The rows come from 6 hidden closed curves, with some noise, and rows from the same curve form a group. Each curve winds through 4 dimensions. The rows are also pushed far along 2 directions, which tell nothing about the answers.
Known rows, each followed by its group:
[-12  -2 -16  -1   8  -3 -10   2   0  -5  -7 -11  -1] -> X
[  2   1 -24   2  21  -8  -4  -2  -3  -9 -13  -4  -5] -> X
[  1   7 -14   2   7  -7   5 -10 -11  -5 -10  -1 -10] -> V
[-24  -2 -10  -2 -11  -1  -7   7  -4  -5   7  -4  -8] -> V
[ 0  1 20 -7  4  0  4  3  9 10  8  5  3] -> T
[-2  2  6 -6 10  0  1 -1  7  4  0  1  3] -> V
[13  2  3  6 -6  1  5  1 -4 -1  4  5 -1] -> V
[  4   3 -13  -2  22  -4  -7  -9   2  -1 -17 -16   2] -> X
[-15  -6  -7  -5   6  -2   1  10   0   0  -2  10   2] -> R
[  7   4   7  -1  19  -5  14 -12   4   9 -16   0   0] -> S
[ -2   5  15  -7  -8  -3   8   9   3   1  11   9 -12] -> S
[ 23   5  19   5  20  -5   9 -27   6  13 -16  -6   2] -> Q
[ 0 -5 -9  8  2 -5 -1  7 -4 -5  1  5 -3] -> Q
[ 33   8   1   2  29  -9  -2 -21  -3   3 -16  -8   2] -> T
[-27 -14  11   4 -35   6  -1  12   1   1  21  18  -4] -> T
[-14  -1 -12   3  -9  -4   9  12 -10  -5   0   6 -10] -> R
[ 15   3  -7   8   4  -3  -1 -18  -6  -2 -16  -9  -3] -> T
[ -4  -5  13   3 -24   6   9  10  -4   5  12  16   4] -> X
[  4   1 -14   6  -3  -3   0  -4 -11  -6  -7  -2  -5] -> R
[15  2 25  1 -5  9  8  1 11 10 10  2 11] -> S
[-12   1  -9  -8  -8   1 -10  10   1 -10   6  -2  -9] -> X
[-21 -13 -15   4  -5   0  -2  17  -6  -2   3  13   6] -> S
[ -4   2  -4  -4 -10   7  -2  10   6  -8  13   2  -1] -> Q
[13  2 -9 -3 11 -2 -8  7  0 -5 -1 -1  4] -> S
[ 15   7  24   4  10   1  22 -20   8  17 -13  -3   3] -> S
[ 10   7   4   0  16  -3  -5 -29   3   5 -16 -16  -1] -> Q
[ 7  7 25 -1 -9  8 23 -7 11 12 -2 -1  2] -> T
[ 10   9  24  -5 -11  10  14  -7  11   5  14  10   0] -> Q
[-19  -7 -21   3  -1  -6 -10  -3 -13  -7  -3   7  -7] -> Q
[-18  -3  16  -6  -8   7   9   8  12   9   6   4   3] -> T
[-3 -5  8 -1  5  0  7  0  5  6 -3 13  3] -> T
[-11 -11 -23   4  -6  -1 -18   4 -14 -11   1   9   2] -> R
[-21 -12 -32   9   0 -12 -17   1 -19 -13  -8   2 -10] -> Q
[  3   4 -29   0  22  -9 -11  -5  -2 -13 -14 -16  -9] -> X
[-17 -11   5   1 -23   4  -2  31   4  -1  18   5  -1] -> V
[ 5 -4  5  1 -2  1 -2 12  5  1  1 -8  3] -> V
[-5  2  0 -5  1  4 -5 -4  6 -1  3 -4  2] -> R
[ 30  11  33   2   0   7  14 -21  11  15  -5 -12   7] -> X
[ 6 -3 16 -2 -1  5  1 10 12  6  7  1  8] -> V
[ 3  5 10  1 -7  6 17 -6  5  6 -7 -4  0] -> T
[-25  -4  17  -3 -30   7   5  15   5   3  24   7  -5] -> R
[  6  -3   2  10   3  -5  -5  -4   1   2  -4 -16  -2] -> Q
[ -8   2   1   0 -16   5   0   2   0  -4  12   0  -5] -> R
[ 4 -1 -2  4 -7 -1  4  6 -5 -2  4  8 -1] -> S
[-9 -1 -3 -8  1 -2 -8 14  2 -4  8  2 -2] -> S
[-18 -10 -38   9 -13  -6 -21   6 -24 -18  -5  -3  -7] -> R
[-16  -1  -3   2 -23   0   1   7  -7  -5  13   3 -11] -> V
[13  6  8 -2 18 -2 11 -5 10  5 -7  1  1] -> X

New rows. What belongs after each?
[ -3   5  27  -3 -17  10  11  -1  12   8  17   2  -1] -> R
[ -6  -8 -25   0  13  -5 -18  -4  -9  -6 -16  -6   3] -> R
[-22  -3  12  -8 -12   6   4  12  11   4  16   7  -1] -> R
[ 2  4 13 -5 -1  6 11  3 10  3 13 18  4] -> R
[  9   7 -25   5  17 -10   5 -10 -12  -6 -26 -16  -8] -> R
[ 2 -4 21  2  2  7 17  2 11 15  2 11 13] -> S
[  3   4  22  -4 -19   7   9   6   8   3  17   8  -4] -> X
[-16  -8   5   8  -7   2   5   7   3   6   9   2   2] -> X
[-35  -9 -40   4 -23  -2 -21  17 -19 -22  10  -2 -13] -> R
[-20   2 -12  -2 -14   2   7  16  -2 -10  15  11 -10] -> R
[-15  -2 -11  -3   4   0  -2   3   1  -2  -9  -5   0] -> T
[-3 -7 -9  3 -5 -1 -4  4 -9 -4  2 15  2] -> R
[-11  -7   7   7  -4   2   7   5   3   7   6   4   5] -> X
[ -3   1   2  -3 -19   4   1  10  -3  -6  11   9  -7] -> X
[ -7  -8 -23  13  -6  -9 -12   0 -16 -11  -4  -4  -9] -> Q
[-14  -2  -9  -2   1   0  -2  -1   1  -1  -9 -10  -1] -> T
[ 3  6 10  0  0 -1 21  0  2  6 -4  1 -5] -> R
[-19 -13 -18   3 -15  -2 -15  29  -6 -11   9   0  -2] -> V
[ 20  13  12  -1   7   4   5 -22   8   5  -7 -17   0] -> R
[-21 -13 -10   5  -5  -4  -9  21  -1  -5   8   3  -3] -> Q
[  5   3   1   3  -6   3  -6  -3   4  -4   4 -15  -3] -> Q
[ -5  -2   5  -4 -13   3   7  14  -1  -1   9  20  -1] -> X
[ -8  -3   0   0  -3   0 -10  -4   1   0   1  -8  -1] -> T
[  7   8 -16  -5  27 -12  -5 -11  -3  -5 -22 -14 -10] -> S
[-7  4 11 -5 -3  2  3 -4  6  5  5 -6 -3] -> V
[ 16   4   0  -6  24  -1   2 -11   4   6 -21  -6   9] -> X
[ 8 11 16 -3 -6  6 15 -4 10  4 11  3 -2] -> R
[  9   2   0   1  19  -7   8  -9  -3   8 -24  -5   2] -> R
[ -1   6  19  -6 -17  10  10  -1   8   2  19  14  -2] -> Q
[ 17   9   6  -4  21   0  -2 -19  10   6 -17 -23   5] -> X
[-36 -18 -20   6 -31  -2  -7  38 -11 -15  26  25 -10] -> Q
[  4   8  34 -13   0   0  17   4  15  12  10  10  -8] -> S
[-18   0 -10  -1 -20   3 -11  -3  -6 -10  10   0  -9] -> Q
[ -5   2 -14   1  -7   3 -13  -1   0 -11   3 -14  -6] -> Q
[-1 -2 15 -1 -1  0 17  6  2 10  1 16  3] -> R
[ 0 -5 16  3  2  5 15  2  8 13  1  9 13] -> S
[  6   4 -11  -4   8  -5 -13   2  -2  -8  -3 -11  -5] -> S
[  0   5 -21   2  17  -9   0  -9  -8  -4 -26 -23  -8] -> R
[ 0  0  8 -5 12  2  5  0  9  7 -5  1  6] -> X
[-13  -1 -22   2  -8  -1 -12   0  -9 -11  -1 -11  -8] -> R
[-25 -15   3   0 -26   6   2  23  -7   3  13  21   7] -> X
[-2 -1  8 -7  8  2  5  3  8  7 -3  5  7] -> X
[-2 -4 29 -1  1  3  9  8 18 12 11  3  5] -> Q
[ 10   9   7  -8  11  -7   4  -4   2   0  -5  -3 -11] -> S
[ -6  -7 -12   4  -5  -2  -1   8 -10  -5   2  16   0] -> R
[ 13  -2  -4  13   9  -9  -3 -15  -6   1 -13 -10  -4] -> Q
[ -5  -2  15  -4 -15   1  10  19   2   2  19  22  -4] -> S
[-17   2  31  -5 -29   9  16   5   8   9  29  18  -6] -> V
[ 12  10   2  -1   8   1  17  -5   0   4 -12  -4   0] -> T
[-23  -6  -6   1  -7  -1   0   5  -2   1   0   0  -4] -> S
[ 4  2  1  0 -1  3 -2 -8 -3 -1  9 10  3] -> V
[  7   5  -5  -4  20  -2   7  -4   3   1 -11   5   2] -> R
[ -6   3 -16  -5   3 -10  -7   7  -9 -11  -3  -1 -16] -> S
[  6  -2  14   2 -12   7  -2   6   6   3  14   1   6] -> V
